The rows of a group lie close to one hidden flat surface of 9 dimensions, which may be shifted away from zero. Surfaces can cross.
Known rows, each followed by its group:
[-10   7  -7   9   1   3  -2   1 -31 -16 -10  12  -9  21] -> T
[  2  31   7  20 -17  -8  26  -4   0   4  -8  -8 -39   3] -> U
[  1  11   4  -1  -8   6  -5   8 -22   0 -11 -12 -27   7] -> J
[ 29   3   9  -4  13  -6   7  -5   3  19 -15 -32  -4   6] -> F
[-12  18 -11   8 -11  -7   6  12   2   7  -8 -17 -28 -33] -> D
[-26  26  12   2 -11   5  14  -9   6  -9  -3   3   5  -2] -> D
[ 15 -27   6  -7   8 -13   3 -19  19 -31   0  14  33  10] -> V
[-1  3 -8 19 25 11 28 24  5 21 13 31  4 -3] -> T
[-23   2 -14  29   8  20  -6  36  -5  -1  11   3  11 -43] -> V
[  8  -4  -1 -11   6  -7 -11 -27  19  38  12  -4  31   2] -> D
[ -8   6  -6  -2 -15 -10 -23 -21   5  16   0 -20   8 -26] -> V
[ -5   4  -8  -1  -9  -1 -21   3 -34  16   8 -23  -4  10] -> V
[-17  32  -1   2 -23 -10   3 -19  -2  25   0 -25 -17   2] -> V
[ -8  34   2  -9 -25 -27   9 -18   7   6 -14 -16 -25 -34] -> U
[ -7  36   6  23 -23 -31  16 -20  -6   4   8 -17  -2 -18] -> K
[ -8   7  22  -3 -27  15 -24 -17   4  -1   5  -8  -1  -6] -> D
[  3  -9 -16  -5  20  -9  -2 -24  22  26  -6  14  18  -5] -> T
[ 24  -4   0   3  16 -10  27   6  -6  -5  -3  -4 -12  35] -> D
[ 25 -13   4 -13  14  -3  17  11  11   1  -3  24 -14   6] -> T
[  1   2   8  18 -24  11 -20   2  -8  13  20 -43   3   8] -> U
[ 18 -20   5  -4 -11  -1 -11 -15  18  -7  -5   1 -14  -2] -> Y
[ -7   6  14  26 -31  10 -15  -8 -18  -1  26 -13  -4  19] -> Y
[ 16  11  24 -16   7 -15  14  -3 -10   8  17  13  24   5] -> U
[-24  19  18  11 -21  -6  -5 -35  25  -6   7  20  24 -41] -> V
[ -2  21  11  26  31  17  31   5  -5  -9 -21  12  13  20] -> F
[-21  12  -3  -2 -11   6  -8 -11   4  16   8   1   3  -3] -> T
[  3 -10  -1  -3  -4  -4   1  18  24  -7   8 -36   8 -15] -> Y
[  2  -3   0   2   5   8   5  29  -3  -6   5 -23  -4   9] -> Y
[  1   3 -14   4  16   1  -9 -26  11  17 -27 -18   7  -2] -> F
[-18  13  14   7 -15  -6  23 -27  25 -29  -1  25   8   8] -> V
[  5  18   6 -22 -13 -22  13  -8 -10 -16 -23 -13 -39  11] -> D
[ 14 -12  -8  -5  -2  -3   9  44 -16  -7  14 -12 -26   2] -> F
[ 18  -3   0  -4  -5 -12   6  -3  11   9   1 -17 -12   0] -> U
[ -1   2  -1  27   1  15 -15   6  -7  34  22  -5  12 -15] -> T
[ 12 -12  16  -3  -7   5 -11   5  -1 -31 -18   5 -16 -22] -> F
[ 17   3  34   6 -16  -4   8  12 -12 -25  14  23  -3 -29] -> J
[-33   0 -29 -17   3 -11   0   0 -16  -5   4   0   8  20] -> U
[  3   8   8  15   0   6  15   8  25  32  22  35  -1 -37] -> F
[-6  9 13 -7 -4  6  9 18  1 -8  7 -3  3 -1] -> D
[ 17  -3  15   0   6   5   7  20   5  -8   3   6  -1 -27] -> J
[  1   3   1  -6   0   2 -20   2  14  24   6 -41  23 -34] -> J
[-56  19 -29   8 -19  -7  11 -12  17 -10  -1  -7  -3   4] -> K
[ 34 -35   6   2  15  -3  25   2  46  -8  11  21  12  13] -> Y
[ 22  -8  -6  -2  28  -4  -1 -10  12   3 -30 -20  10  -5] -> F
[  8 -15 -12  -2  14  -3 -17 -18   1  -6 -25  -8   2   9] -> F
[-34   5  -9  -5 -30  12   6  21  24 -22   2  -5 -40 -19] -> K
[-16  15  17   4 -14 -12   3  -4 -19 -30  17  -1  32   1] -> V
[  1  12  10 -13  -3  -8  14  -3  15   7  -6  11  -8 -18] -> K
[ -4  30  -4  14  22   3  29   2 -12  41   5  -7   5  24] -> J
[-12   8  -9  28  -1  11  -8  11 -27   2   4  -5   2  -3] -> J
[ 14   5  12  -4  -1   8   3  21   8   9  -5 -11 -18 -31] -> J
[ 31 -13  14  29 -32 -14  -5   6  -4 -25  12   7 -29 -34] -> Y
[ 22 -16  -3   9  24  -2   8  -7   8 -10 -22  12   5   0] -> U
[-12  41  22 -12  12  12  26  23 -35  11  -1  18  -6  11] -> K
[-24   4 -19   7  13  10   9   0  -8   7  -3  21  -1  27] -> T
[ -8   4   5 -16  14  14  -3  20  27  22   7 -36  29 -21] -> J
[-23  21 -14 -10   2  -6   3   4  -1  42  25 -22  25  -8] -> D
[ 10  25  -3  10   9 -27  24  10 -15   2 -12 -11  -9 -33] -> T
[ 19   9   0  -4  22 -13  10 -34  14  14 -37   0   2   4] -> F
[ 20 -24  25  -2 -22  29 -38   9  -3 -13  -5   7 -25 -21] -> J
[ 27  -8  20  -9   1  -1   8   0  19   5   2  11  -4 -11] -> D
[ -1  -9 -10   4   0 -11  -3 -25  17   5   6  -8  20  10] -> Y
[ -8 -18 -17  22 -16   4 -36 -10  -5 -11   2 -19   6 -15] -> Y
[-27  17 -10  18 -13  -3  16   6  -5 -18   4  -4 -14   8] -> K
[ -8 -11 -17  13   5  17  -1  -9  16   2 -16  22 -20  10] -> V
[ -6 -11 -13 -26  15   4   0  25   4 -19 -24  -5 -12 -19] -> K
[ -9  18  10   6  -7  -1  -1 -18   0  13  -1  11   6  -6] -> K
[ 58 -18  32 -18  -4  -7  -3   7  -9 -19 -17 -11 -33   9] -> F
[-18   0 -19   9 -17 -17  -7 -22  15 -12  -5 -18  -3  -9] -> K
[ 13 -24 -17  -4   2 -14  -6   9   1 -27  -6 -25  -6   0] -> K
[ 28 -26  16   1  -6  16 -20  -2 -14   0  13   3  -7  32] -> U
[  2   7  -6 -26  -3  -4   5  31  -7  18   3  -3 -36 -21] -> D
[ -8  24  26   3 -13   7  18   4   3   2   8  25  -8 -13] -> T
[ -9  17  31   7 -16  41 -12   3  12  33   7  13 -12 -11] -> J
[  9  21   6  20   1 -11  20   3 -10 -16 -24 -24 -21  -3] -> U
[  0  -1   4   3  -9   1   2  -5  13   6  18 -33  10  34] -> V
[  2  18  23  27 -15  20   5 -19 -18  -7 -18  35 -39  18] -> U
[  2 -31 -18  -1  12  -8   4 -37  49   0   3   8  34  35] -> Y
[  3 -15  -4   4  28  29  -7  17   2  18   4  -2  14  23] -> J
[-18  15   3   4  -5   2  19  42 -15 -33   1  -4 -16 -15] -> T
[-12   0 -14   9  18  -8  13 -12  27  14  10   2  39  -8] -> K
[ 50  -3  19   5  -9 -13  -5  -1 -21  14   2 -10 -25  -7] -> J
[ 12   5 -10   0   1 -14  13  -6  21  10 -26   8 -34 -36] -> D
[ 14  -7  30  -2 -27  11 -12   1 -35 -14  28  22 -13  42] -> F
[20 -8  2  0 16  2  4  9  4 17  1  3  0 -8] -> Y
[ -8  -4   7   5 -15  18 -21   0 -10 -15  -7  18 -16 -15] -> U
[ 35  25  36   2 -24 -25  -6 -22 -16  34  19 -23   6 -25] -> T
[ 10   9  24 -21 -31 -27  -8 -56   3 -14 -14  21 -14   6] -> V
[ -6  17  14  -9   1  -7  10  -6  -1   5   7  19  18 -13] -> U
[ -7  -7  -4  -7   6  -3  -7 -11   0 -23 -16  12   9  -5] -> T
[ 11   3  22  -1  -6  -5  12  -3  -3 -13  10  22   4   4] -> V
[ 30 -26  16  -7   6  -4   2  -9  15  -1  14  38  16  -2] -> F
[  0  -4   6   3 -15   8   1   6  10 -10   3  -4 -16   9] -> Y
[-37  27   2  21 -10  25   0  20 -30  18  34  -8  14  30] -> D
[-12 -18 -14  25 -11  11   1  33   7 -45   4 -13 -15 -14] -> Y
[ -3 -14  -6   6  -5   6 -15  -7   5  -8  -3   4   0  -1] -> K

New rows, each followed by its group:
[ 13   0  -9   3  28   5  16  17 -34   7  -8  -7 -16  56] -> J
[-10   9 -17   9 -20  -9  14 -18  19  26   8   6 -33  19] -> U
[  7   1  11  17   4  19 -10  -1   2  14   4  -7  12  -3] -> F
[-25   1  -8  -8  -9  12   7  27   6 -14   9 -12 -11  11] -> K
[-27   6  12 -12 -14  22   4  16   4  -3  24   6   3  24] -> T
[ 25  10  20  25  -6  -2  -5  -3 -11  24  10   8  -2 -36] -> T
[ -9 -21  -7  29 -12  18  -2  -1  17 -16  16  21  -8  21] -> K
[ -2   5 -17  26  17  -6  18   4  10 -11 -27 -19  -3 -14] -> U
[-18  23  13  20  -8   5  26  -3  17   5  20   8  14   6] -> V
[-25  16  -5   3 -12  19   8  14  18  21   6  19 -28 -21] -> T
[ -1   9  21  24 -27   8 -35 -21 -22 -10  -5   2   1 -38] -> T
[ 32 -20  13  -1  13   9 -13 -14   0 -16 -27   4  -7  14] -> F
[ 20 -15  15 -22 -10 -20  -2 -15   1 -14  12  26   1   7] -> F
[ -2   2  13 -17   3  -3  11  -8  42  11   4  22  17 -33] -> T
[-30  31   1  -2 -25   2  -2  -6   2  20   9  -9  -8 -14] -> T
[ 11  -3   9   0   6   0 -15 -27  -3 -15 -34 -13   7   9] -> F
[ 12   0   2  -7   3 -10 -10 -21  -6   6 -12 -24   9  15] -> F
[  5  12   8  -7 -15 -10  19  10   5   5  11  10 -31  -5] -> U
[-4  9 11 13  8 18 13  5 17 29 21  8 21  0] -> Y
[ -2  -1  16 -11   1   9  14   7  15  -7   7  28  -1   7] -> T
[ 11 -17  13  34  -5   6 -20 -11 -17 -15  20  31  29 -18] -> J
[  4  13   4  16  17 -13  38 -24  12 -19 -21  17   0  26] -> D
[-13 -19 -16  -9 -26   0 -36   2 -11 -17   2  -2 -18 -15] -> F
[ -4  10   5  15 -43 -19   3 -30  13  -6  12 -10 -21   8] -> K
[  4  12  15  -5  -2 -18   5  -7 -38 -16   7  32  13  -2] -> V
[ 6  5 13 14  9 12  1 -7  0 14 -7 -6  6  5] -> F
[-14  -6 -21  26   0  13   6   5  10   8   7   3 -14  18] -> U
[-12   8 -13  16  -4  -3   6  21  11  14  22 -43  16 -18] -> U
[ 11   5  29  -5 -27  -6  -6 -38   3   1   4  18  -5  16] -> V
[ -5   7  11 -10 -26   8 -11  10  -9   4   9 -10 -28   3] -> T
[  4 -11 -19   2  13 -18  -1 -28  16   1 -10   2  21   1] -> K
[-34  16 -12 -25   5   7  12  15   4  -1  -4  -5  -2  11] -> K
[-15  -9   3  18  -3  23 -28 -18  -4  -1   2   8  23   5] -> F
[-24  25   7 -16  -5  -8   6 -15   8   5  -6  -4  12 -16] -> J
[  8 -31  -8 -15   0   7 -21  13  -3  -2  18  -6   9  12] -> U
[  1 -11 -24   7  38  22   7  34  14  20 -10 -18   7  -5] -> J
[ 17  -2  10 -21   2 -12   2   0   8   7  -3 -10   5 -16] -> K
[ 33 -17   9  68  18  29  -7 -15  35   4 -22  -8  12 -25] -> U
[  9  18  19   4  -8  -3  -3  -5 -19   9   4  -7   1 -17] -> K
[  5  -6 -21 -11  -1 -18  -1  -3   9  24   3  -1 -14 -12] -> F
[-20  18   7   2  -6   3   7  24   5 -19   8 -28  15 -24] -> D
[ 18 -24  -3   2 -16   3 -14  -7  27  31  29  -9  -5  10] -> U
[ 16  -3   8   9 -19 -20  -6 -52  11   9   2  13  -2  20] -> K
[-27  15  11  -2 -10  14   0  -5 -12  -5  13  14  10  25] -> T
[32 -8 19  3 10  7 11 19 -8  3  8 -1 -8 16] -> F
[-21   7  -9  16  15   3  26 -12  16  -8 -10  48   5   4] -> V
[ -2  -4 -21   5   9 -10  12   9  18   3   1 -10   2  -8] -> U
[ -2  -7 -13  24  -7   0   1   5  -3 -19  -3  13 -18  -9] -> Y
[-10 -15 -14 -23  -3  -2  -5   5   6  -6   2  33 -10 -10] -> U
[-26   7 -27  -5  -5 -22 -18 -17 -14  -5  -7 -35  25  -8] -> V
[ -1  12  27 -32  -9  -3  10  14  10 -12   4  -2  -1 -14] -> D
[ 49  -9  32  16  12  -9   8  -3  -4   4   6  17  20 -33] -> T
[ 13   9   8  22   6   0  19  15   1  -6  -6 -13 -15  -9] -> U
[ -3 -12 -18  -4 -15   1   3  -1  10  18  21  15 -30  39] -> U
[-15 -15 -18 -19   0 -27 -17 -15   3 -25   1 -18  40 -17] -> F
[ 11 -16 -14  -1   7   0  15  29  -3  16  25  28 -16  10] -> F
[-11   9  -5  -1 -20  -2 -22 -16 -22  18  13 -16  -8  23] -> F
[  8 -11   3   4  26  10   5 -13  15   1 -22  49   5 -17] -> K
[ 23  -9  13  40   9  26  14   3  20  10   5  31 -11   6] -> U
[  0  11  10   9 -40 -14  37  16  43 -13  25   0 -39 -16] -> K
[ -7  -8  -8 -11   1 -16  -3 -19  -4  -2   7   8  21  13] -> F
[  7  12  27  16  -6  14  -8 -23 -23 -10 -17  16  -6   9] -> U
[  4  20   8  -2   2 -18  23  13 -33   3  17  -3   4  14] -> V
[ -6   3   1  -1  -3   2   3  -4  27   7   5 -13   7  -4] -> Y
[ 10 -20 -13  20   7 -11  -9 -38   9   8  -4  27  14   4] -> Y
[-23  21   2 -27  -7 -18  16   1  22  -9   1 -12  13 -21] -> T
[ 23   7   9  16   2  -7  17  -7   8 -11 -31  -1 -28 -16] -> U
[-24  21   4   0  -5  12  -6 -13 -13   8  -1   1   4  22] -> J
[ 14 -21  -6  -7 -10  -3 -21   4  21  19  12  -2  -5 -43] -> F
[ 18  -8   5  18 -27 -19   4   5  -5 -25  11 -12 -22  -9] -> Y
[ 29 -11  -3   8  15 -19  -1 -20 -12  10  -6   6   5   2] -> J
[-12   7  -8   7   5  -1  11  -7  -7  -4  -9  27  -8   3] -> V
[  0  24  -8  12   4  -1  27  23 -17  28  10   5 -30  11] -> T
[-35   8 -18  21   6  -1 -13 -17 -12  -4   0   3  35  -9] -> J
[ 13  -8  -4  23  14 -10  -4 -23  -7  -2  -8   9  19   1] -> K
[ 31  -5   2 -11  -5  -4 -14 -20   6  23 -30 -18 -35  -3] -> F
[ -6 -18 -27  -2   9  -2 -35 -30   0  14 -16   1  15 -14] -> V
[-15   7  -1   9 -12  10   8  19  -7  -1  16  13 -21   5] -> U
[ 10  -3   1  -1  -8  -1  -6   5  11  30  16  -3  -6 -20] -> F
[ 21 -12  20  25   9   7 -22  -8 -17 -10   8  14  41 -16] -> T
[ -4  -4   0   6 -25  -5  -4  10  16  -7  22 -33   0 -11] -> K
[-11   6  -8 -10  15   3   4  -1 -18  -7 -23  19 -10  15] -> K
[ 13 -19 -17 -10  15 -16   7  26  13  -6   4 -10   4 -27] -> F
[  8   1  22 -19 -18  -1 -11  -4   3  -9   4 -16   3   5] -> D
[ 20 -22   5  26   3  22 -20   1  12  -3  -5  -6   3 -13] -> U
[ -9  -4   3  -1 -11   9  -9  -5  19   6   9   1   9  -7] -> K
[ 19   4  -3 -10  -1 -15  22  23 -13  14   9  -4 -35  17] -> F
[  5  16   6 -18  25  -6  24  19 -19   1  -7   2   8   9] -> K
[  4   8  -4 -12   0 -16   5  12 -37 -28 -19  23 -29 -16] -> V
[ 17 -20   5 -22  -6 -18  -4 -13 -18 -13  15  19   1  38] -> F
[ 20   4  -8  -8  10 -26   0   1 -14  12  -2 -44  10  -5] -> J
[ 22 -11  -2  20  19   5  13  18  13  17  12  -2   9  -5] -> D
[-20  -4   3   6  17  23 -13   9 -24 -12   7  23  39   0] -> U
[-12   2   9  -2   6  10   2   8  -3   6  19  28  22  -8] -> U
[ 38  -6  21   3  21  -5  13   6  -5 -10  -9  -1  11  -1] -> U
[ 37 -35  -2  -7  13  -3 -11   0   0 -19 -16  -7  -4   8] -> U
[  2 -32  -6  -4 -20  13 -28 -20  11 -13   7   5 -12  40] -> K
[  5 -18 -10  51  -7  -1   5   5   3 -24  16   2   3   0] -> K
[ -1  18  13   2 -17  -6  -5 -16 -13  20  13  -5  -4   7] -> V
[ -8  17  -4  -6   8 -32  34  12  -3 -29  -2  -2  15 -19] -> V
[ 14  -2  28  -7 -12  -6 -15 -17 -12 -25  -1   2  17 -10] -> T
[ 24 -24   1 -35  -4  -6 -17  -1  23  16  10 -18  -2   4] -> T
[  3  13  -6  32   3   6  -4  19  -8  39  23 -22  10 -38] -> T
[ 11 -20   4 -10 -11   8 -12   1  23  -7   3 -20  -4   8] -> Y
[ 19  10  15  11  -4  -8   8 -21   8   0 -22   4 -19  -7] -> U
[ 4 15 28 11 -6  1 19  5 11 -6  6 -6  5 -5] -> D
[ 24 -13  25 -10  -6  -8  15  12  10 -12  21  42   0 -19] -> F
[ -9  -2  21 -21  -9  25 -19 -13  -9  -1   5   6   6  42] -> J
[  4 -22 -24 -11   2  -8 -15 -17  17   2 -11   0  -5  -2] -> U
[ 28  -3  11  14   1   3  -5 -11  18  47   9  21  -3 -31] -> T
[ 11  19  33 -33 -26   0  17  -2  12  31  29   6 -23  31] -> T
[ -6  -3  -1  24  -8  20  -9   7 -16  -7   2  17 -20  11] -> Y
[ 22   6   3 -15  -6 -13 -27 -29 -21  31 -23  -4 -25 -10] -> Y
[ 18   6  11 -13  -3 -19  -8   6 -54  -5  10  10   0  -5] -> V
[-10   3  -9  -7  -1  13   9  37   9  18  24 -20  -2  -1] -> T
[ 17  -7  -1   9   1 -12 -14 -33 -19  -5 -13   3   5  20] -> K
[ -7  -3  -5  -6 -11 -10  -1 -28  21   9  10  -1  12  22] -> K
[-25  19   6 -13 -24  -6 -12   3   4  -6   7 -32  13 -29] -> T
[ 17 -21   2 -21  10  -5   6   2   3   7  15  28   6  23] -> U
[ -9  22  21 -11 -17  -1   7   2 -18 -12   6  -2  -1   7] -> J
[ -8 -31 -10  -5  -4  36 -26  30  14  12  21 -11  -1   7] -> T
[-21  15  -8  20   3   3 -12 -32 -20  19   2   9  16  26] -> J
[ 11  -7  -2   9  24   7  10  -3  23   5 -13  24   6 -18] -> F
[ 11   2  14 -11   3   2  17 -16  27  33  17  36   7  12] -> T
[  1   6  10 -12  -4  11  -3  10   3   6 -11  -6 -19  -7] -> J
[-21  33  34 -11 -30  12  10 -13   5  12  27  20   4  15] -> T
[ -4  25  12  38 -11  13  -5  12 -30  16  12  -1 -10 -28] -> T
[-12   9 -14  -1   4 -18  28 -11  27  -6  -9  17  -8  -3] -> K
[-17  20  24 -28 -33  -8  -7 -11  14  -9   6 -16   5 -22] -> T
[ -3  31  43   8 -38  10  -8 -27  -8  16  17  -3  -3  19] -> D
[ 48 -16  24 -27  -2 -21   5   9 -24 -28   1 -23  -8  35] -> F
